The rows of a group lie close to one hidden flat surface of 13 dimensions, which passes through zero. Surfaces can cross.
(in the rows, 128 means zero)
Some rows, each with its group after it:
[146 126 120 170 125 122 115 121  79 108 146  95  90 122 143 130 168 153
 141  71 116  83 143 109 115 114] => Q_510
[154  90  84 175  87 142 156 152 136 119  97 121  45 119  88 131 119 139
  88 189 121 132 130 163 128 103] => Q_510
[122 140 165 128 116 136 139  99 158 118 111 105 119 146 151 139 158 150
  89 153 159 177 119  95 167  69] => Q_894
[107  93 105 124 140 137 112 113 125 121  57 102 151 108 113 109  97 117
 121  77 137 159  81 165 174 127] => Q_894
[142 110  86 119 131 152 100 155 121 122 171 150  67 118  97  65 101 108
 135 163 139 116 141 146  98 148] => Q_330
[139 128 143  87 137 151  89  92 121 127 149 110  65 108 149  68 144 158
 183 140 151 131 171 114 104 138] => Q_330
[ 87 138 116 138 129  24 131 151 178 136 104 116 104 118 115 166 102 113
 158  31 164 133 164 153 165 144] => Q_894
[124 166 135 123 126 104 148 160 141 148 141 147 132 147 123 111 102 108
  86 128 122 113 150 140 106 174] => Q_392
[106 152 105 162 144  93 156 145 170 126 113  85 103  96 117 127 133 112
 143 164 140 155 134 144 141 110] => Q_392
[141 145 109  99 102 157 143 120  90 118  95  99 143 132 115 146  89 125
  74 139  79  87 148  98 118  93] => Q_510
[ 93 122  76 212  64 119 154 158  76 120 150  98 115 107 138 174  99 152
 107  78 144  73  97 112 144  93] => Q_571
[128 148 114 151 127 127 161 140 150 103 127 111  83  67  74 115  62 129
 101 191  82 152 114 115 129 134] => Q_330
[113 125 150 184  90 107 142 104 122 172 171 113 123 158 155 188 143 151
 153 104 165  83 157  84 134 127] => Q_510
[146 115  76 135 116 174 108 159  71 100 177 162 120 118  92 140 122 111
 129 165  79  63 117 118  88 123] => Q_571
[145 107 157  84 124 138  94 110 139 144 132 144  79 145 173  85 171 159
 151 112 182 152 154 133 110 150] => Q_330
[107 146 147 113 170 132 111 124 148 172 168 130 165 115 145  96 127  98
 171 136 138 127 117 108 105 197] => Q_392
[148 124 109 141 120 106 171  57 101 149 107  73 114 105 135 135  90 179
 207 157 132 120 200 157 121 120] => Q_894
[139 139 139 165 115 136 126 145  86  96 169 141 116 136 130 135 154 150
 156 127  84  68 162 129 102  96] => Q_330
[114  63 164 179  84 159 160  98 150 156  65  93 137 103 138 179 135 167
 165 160 105 132 109 122 152  84] => Q_571
[148 126  94 127 162 125 121 153 125 135 185 122 130  93 124  95 115  99
 132 134 134 138 100  83  96 158] => Q_392
[118  86 195 185 194 131 102  72 182 141 134 124 136 106  80 141 164 111
 207 139 100 163  87 104 161 171] => Q_571
[121 157  86 115 118  73 151 189 144 106 151 133  93 109 140 100 106 129
 156 144 148 130 189 174 103  95] => Q_894
[200  92 104 116 156 109 119 127 121 119 150 166 120 165 102 157 158 111
  81 107 140 154 109  98 123 142] => Q_510
[167 150 174 147 141  75 172 117 157 131 127 129  93 102 133 143 142 169
 135 142  97 158 155 122 102 179] => Q_510
[179  98 127 197 100 129 139 128  62 141 169 145  92 143 144 135 151 174
 112  78 125  77 120 123  90 185] => Q_392
[102 173 107 128 134  47 126 157 164 147 147 138  99 159 125 162 144 100
 123  89 188 124 167 145 140 163] => Q_894
[147  73 190 159 130 141 136  91 190 153  82 125  93 120  92 157 147 139
 131 166  97 164 111 107 147 149] => Q_894
[148 128 180 135 176 128  99  84 137 128 132 133 130 146  82 150 163 110
 168 125  65  97 161 104 122 161] => Q_571
[121  96 160 115 139 138 101 130 153  74 140 170  80  62  89 111 104 156
 204 154  82 159 118 139 138 127] => Q_330
[ 99 118 106  91  90 119  99 175 143  90  90 101  76 109 132 123 112 121
 105  75 135 115 160 111 146  35] => Q_894
[111 137  93  94 108  98 134 160 111 150 127  96 170 116 190 157 122 121
 116  52 168 118 121  82 119 104] => Q_571
[156 129 132 122 168 128 119  88 143 108 116 124 102 125 119 127 174 139
 123 157 152 196 101 132 152 135] => Q_330
[ 87 146 153  64 166 123  79 170 158 110 127 136 144  75 148 103 149 102
 188  88 101 133 123 116 112 140] => Q_894
[148 128 142  90 163 122  84  79 127 119 131 133 117 158 102 163 169 113
 150 105 123 121 159  96 138 135] => Q_571
[118 109 111 120 134 125 122 157 168 157 114 122 127 134 139 103 148  96
 151 148 160 140 143 150 118 114] => Q_510
[164 114 126 101 144 171 126  81  63  70 108 117 173  96 131 103  96 168
 112 111  89 161  79 117 144  97] => Q_894
[ 83 174 135 167  98 118 172 122 133 149  90 118 118 109 125 162 110 150
 119 160 115 118 115 177 141 189] => Q_510
[141  88 137 116 101 140 116 195 131 142 121 117 138 130 188  96 160 119
 106  74 130 106 130  93  90  78] => Q_392
[ 74 163 151 107 122 178  96 167 158 115 154 175 128 131 109 125 132  92
  75 175 125 137  67 111 142 145] => Q_894
[127 112 133 161 123  97 153 146 168 167 111 118 104 115 101 134  99 110
 119 124 115 120 140 127 118 171] => Q_330
[121 100 137 124  93 178 133 148 114 103  98 126 145 116 127 116 110 138
 139 160  69  95 139 138 119  51] => Q_510
[170 162 139  94 182 109 117  82 100  90 107 147 150 162 105 162 183 128
 134 118  85 131 156 153 129 142] => Q_571
[ 96 186 131 109 121 144 106 139  80 129 178 147 160 152 181 130 166 133
 121 100 155  88 115 120 114 150] => Q_330
[106 161 158 104 125 150 113  87  97 133 215 148 179 139 147 112  72 138
 139 123 152 117 120  68 134 147] => Q_510
[127 103 115 150 117 173 121 127  89 127 135 120 150 124  88 111  82 109
 155 145  60  52 150 130 107 106] => Q_571
[ 97 157 157  56 151 144  67 155 154 130 173 146 132 140 157  67 137  90
 118  94 164 135 129  83 118 138] => Q_571
[125 102 167 187 146 128 126  94 139 155 137 121 134 106 117 198 179 136
 203 139  89 106 108  95 124 170] => Q_571
[ 75 128 135 135 155 101  99 141 150 143 107 103 139 101 133 107 128 104
 182  52 138 117 121 151 144 160] => Q_510
[ 75 124  69 139  91 140 133 178 145 169  96  96 144 153 141 131 125  76
  83 128 179 104 114 150 143  89] => Q_392
[100  99 105 146 111 161  97  97  89 127 150 102 131 132 104  89  57 119
 131  81 151  94 120 113 157 107] => Q_510
[113 125 113 111 149 111 112 119 111 142 134  78 210 129 155 150 112  92
 116  35 150 121 102  49 149  96] => Q_571
[143  96 171  86 132 126 125 117 153 127  98 138 195 177 135 103 102 113
 112  90 121 141 160 119 144  59] => Q_510
[167  82 107 116 141 135 103 147 139 134 150 163  91 135  93 135 155 105
 166 162 108 108 159 129  88 133] => Q_894
[122  87 112  81 138 106  79 102 162 163 117 138 105 170 109 184 161  95
 180 106 178 118 176 116 143 121] => Q_392
[126 130 133 118 141 132  94 107 118 178 162 114 120 157 112 119 127  95
 173 115 118  50 199 101  90 165] => Q_571
[146 119 140 175  93 161 136 150  85 101 122 166 131 170 134 143 174 154
  79 126 100  93 102 162 125 108] => Q_330
[117 153 194 179 104 127 136 113 137 138 119 133  93 144 128 195 184 155
 107 121  93  93 128 107 134 164] => Q_894
[134 132  69 134 138 127  92 205 124 100 184 163  54 121 144  90 209 116
 144 149 175 128 120 171  90 128] => Q_392
[112 139 111 121 137 154 143 166 101 126 115 137 215 107 183 108 156 128
 141 142 119 139  69 170 109 128] => Q_571
[138 175 130  99 113  82 136 114 122 101 182 138  89 130 116 178  99 151
 121 122 131 118 182  72 127 115] => Q_894
[126 138 107 179 170 107 118 138 111 139 167 112 158 138 102 155 162  78
 172 107  89  62 145 116 108 141] => Q_330
[125 121 124 177 125 131 154 116 144 173 145  62 124 105  97 165 107  95
 148 165  80  71 159  48 104 118] => Q_330
[100  87 151 162 126 138 113 142 144 140  60 126 158 151 144 122 186 119
 156  89 126 120 114 198 150 104] => Q_392
[122  90 121 146 134 165  96 115 108 108 103 133 146 155 110 132 169 116
 162 132 110 100 130 169 146  72] => Q_392
[109 136 109 154  96 111 143 120 138 121 104 110  71 114  84 171  83 134
  81 121 135 130 118 121 164 136] => Q_510
[137 133 183  74 101 164 121 143 124 104  98 162 139 145 200  76 164 176
  85 118 144 170 109 153 125  99] => Q_392
[133 168 119  93 119 103 153 131 146 131 115  91 128 141 165 129 129 126
  71 131 169 163 149  95 135  77] => Q_392
[116 196 143 152 123 137 123 119  82  97 117  68 102 130 214 125 252 176
 119  99 151 115 131 130 124  85] => Q_330
[131 102 149 148 108 146 140 177 151 164 151 156 119 120 106  83  76 105
 125 156  85  86 147 129  80 172] => Q_392
[108  76 129 108  63 189 118 134 119 139 137 149 137 132 136 144  86 140
 136 162 135 100 122  99 132  66] => Q_330

New rows, each followed by its group:
[133 184 154  97 179 129  95 127 110 119 171 144 126 115 137  84 155 120
 139 106 105 119 126 115  92 211] => Q_330
[103 124 101 114 132 127 124 124  94 121 108  92 165  92 157  98 102 136
 195  93 125 108 144 163 123 105] => Q_894
[167 109 137 150 131 128 119 129  90  81 105  83  82  87 137 135 180 166
 160  87  55  87 162 103  99  75] => Q_510
[124 127 185 115 133 164 119  62  95 118 139 104 181 124 156  84 101 168
 188 122 102 117 153 110 132  89] => Q_510
[136  96 110 167 142 161 103 120  86 115 143 135 139 126  82 157 147 110
 179 133  62  62 125 132 115 127] => Q_571
[118 138 185 146 127  87 131 161 181 131 125 122 105 117 132 126 129 124
  97  69 111 138 133  86 133 137] => Q_571
[122 162 140 162 155 106 129 136 108 164 124 109 187 174 172 135 200 102
 125  69 134  89 131 147 112 164] => Q_571
[ 98 117 138 142  95 141 123 132 136 131 107 125 113 125 152 149 155 149
 132 124 152 134 104 138 150 114] => Q_330
[130  94 112 132 130 135 133 106 125 157 101 111 180 152  88 150  74  89
 108 113 113 109 123 110 148 124] => Q_392
[188 178 106  69 177 108 125  69  82  73 123 141 101 118 118 132 150 168
 127 143 119 177 140 156 125 168] => Q_894
[103  98 108 194 130  97 146 135 138 149 136 121 109  74 120 143 114 144
 225 131 130 121 119 171 125 169] => Q_571
[143 146 144  95  93 146 146 198 127 107 130 129 122 104 169  85 112 141
  70 131  87 117 136  95  82  86] => Q_330
[118 175  82  97 180 170  88 141  90  90 179 122 153 103 108  87 137  79
 124 156 106 116  90 105 111 131] => Q_330
[140 193 128 107 158 104 139 139 117 155 130 141 158 182 171  90 181 114
 106 126 158 125 160 190  94 187] => Q_571
[137 133 164 100 113 127 141  83 113 102  86 148 156 144  95 167  71 154
  93 106  85 134 132 128 163 126] => Q_392
[134 121 118  57 147 139  90 135 151 116 109 116 107 116 130 101 138 107
 124 124 138 155 140 102 124 102] => Q_894
[160  95 127 109 119 145 137  87 130 100 145 127 117 121 112 135  95 153
 142 185 129 162 145  83 144  49] => Q_894
[143 127 145 156 124 102 163  86 162 142  82 136  95 163  97 135 122 149
 112 167 148 167 156 196 158 157] => Q_392
[108 133 128 141  91 121 139 110 135 152 195 144  89 125 113 159  80 148
 164 171 157 103 163  96 125 148] => Q_330
[123 135 128  90 160 120 108 112 130 102 132 155 150 106  88 133  75 115
 110  97 118 168  78 114 157 176] => Q_894
[ 98 165 124 163 140  82 157 126 102 152 113  86 203 125 189 156 152 138
 143  51 153 121 104 141 141 141] => Q_571
[105 126 140 161 160 132 103  95 112 137 164 101 149 119  87 118  90 101
 185  97  90  73 145 100 133 147] => Q_571
[143  71  68 139 137 152 116 180 130 162 133 114 159 140 120  90 117  61
  97 117 142 112  99 113 105 107] => Q_392
[142 101 167 160  90 158 161 129 130 145  82 111 143 152 156  93 127 154
  90 139 114 122 136 150 124  90] => Q_392
[193  94 136 154 151  96 127  59 102 107 103 126 117 172 100 167 154 153
  94  60 134 155 121 120 165 134] => Q_510
[161 123 159 119 147 132 150 133 146 113 136 162 130 101 113  69  86 147
 128 168  92 170 120 152 110 161] => Q_510
[129 137 137 136 132 129 109 160 129 140 178 180  84 127 135  96 158 136
 154 144 142 115 133 165  91 204] => Q_392
[100 113 154 105  87 152 141 108 135 107  75 111 138  95 157 144 106 178
 146 143 126 159 113 134 161  64] => Q_571
[180 126 135 151 138 125 166 161 139 150 118 130 151 162  95  83  97  88
  44 146  74 110 148 125  90 142] => Q_571
[173 103 147 105 112 132 125  89  94 130 135 169 133 149 104 154  79 153
  96  95 109 119 127 101 125 177] => Q_392
[141  95 171  97 116 116 152 137 188 163  77 129 146 128 121 111  67 119
  96 120 113 161 142 110 129 135] => Q_392
[143  90  77 135 164 123  91 175 137  86 127 140  96 110 123 106 200 103
 155 124 151 163  97 169 129  91] => Q_392
[107 162 114 133 150 126 122  70 125 161 147 116 138 164  99 156 127 106
 158 169 156 111 158 141 146 161] => Q_392
[138 101  85 123 114 158 135  97 102 190 132  87 146 131 111 149  84 102
 140 157 123  75 150  82 100 146] => Q_510
[107 139 146 175 136 111 150 112 125 143 136  86 185 109 148 163 117 128
 119  78 129 135  76  69 155 127] => Q_571
[119  70  83 131 117 120 119  98 147 150 125 120 125 152  83 156  75  98
 140 129 183 136 138 120 170  94] => Q_894
[152 109 173 120 165 150 131  95 141 132  81  97 194 150 173  77 178 130
 133 120 130 177 115 139 139  79] => Q_392
[125 130  79 134 125 154 130 155  92 124 146 132 153 134 116  67  78 102
 109 146 127 101 124 166 112 120] => Q_571
[139 126 125 125 118  93 151 174 150 123 109  84 130 109 151 135 126 117
 101  85 109 122 155  73 114  61] => Q_392
[ 97 178 138 102 178 150  98  99 105 101 123 145 200 155 129 112 165 104
 147 139 122 138 102 178 156 131] => Q_392
[100 179 142 141  89  67 175 152 153 109 120 100  81  88 142 134  80 168
 133 119 122 128 185 135 132 102] => Q_894
[133 106 125 167 121 116 140  98 124 139  86  86 147 166 107 172 140 114
 136 107 106  87 170 130 149  72] => Q_392
[194  83 194 146 144 124 144 139 190 145 111 151  95 122 109 143 176 130
  91 151  79 169 109  76 101 159] => Q_330
[164  97 140 161 152 198  96  84  95 122 116 120 112 146  97 121 193 122
 125 160  83 104 100 121 121 141] => Q_330
[139  87  75  71 121 154 104 190 125 163 147 143 180 154 107 106  66  45
  86 113 118  78 139  76  87 102] => Q_510
[142  92  81 121 112 127 116 112 140 165  70  82  80 166 120 124 145 106
  98 114 181 126 165 146 141 101] => Q_894
[148  98 116 132 166 115 114 136 121 123  71 121 142 110 104 124 141 107
 140  70  84 125 113 162 124 164] => Q_510
[167 124 111 150  98 128 180 126 141 146 121 147  96 153 112 166 134 144
  74 213 137 147 134 141 115 138] => Q_510
[183  76  89 131 124  91 145 152 156 129 100 137  89 133  98 160 130 118
  93 121 133 155 137 123 122 116] => Q_571
[130 128 121 155 115 107 127  96 100 114 154 124  77  95  83 198 105 156
 197 130  81  74 170 105 123 148] => Q_571
[124  76 133 134  75 165 129 126 134 200 139 148  99 137 154 110 102 148
 119 143 185 124 108 123 110 188] => Q_392
[114 162  89 119 112 124 129 100  61  91 148 115 139 127 144 150 116 161
 163 117 138  96 157 149 136  87] => Q_894
[173 137 142 147 157  76 177 106 137  83  88 114 132  98 106 133  99 160
  83 100  94 202 102 132 156 132] => Q_392
[103 104 140 196 118 131 117  83 127 136 158 117  90 132 144 123 166 167
 195 140 195 145 121 157 162 122] => Q_510
[149 123 136 134 190  93 117 116 150 148 121 134 158 144 105 140 160  87
 139  99 117 144 120 128 128 180] => Q_330
[113 106  97 183 106 108 121 156 141 154 154 102  54 108 131 170 173 126
 171 125 161  94 141 106 115 127] => Q_510
[108 122 135 160 146 121 114 178 132 140 193 173 136 105 146  93 144 119
 179 113 136 117  97 151  97 190] => Q_510
[102 131  81 145 106  91 151 185 128  85 161 207 179 148 101 181  83 112
 101 133 148 146  86 175 167  96] => Q_330
[137 160 109 153 134 118 165 105 111 164 154 118 146 142 141 126 119 131
 120 164 156 131 126 142 114 179] => Q_571
[141 188 151 127 130 137 163 120 108 126 163 173 156 138 155 139 151 160
 109 195 122 146 104 150 107 185] => Q_510
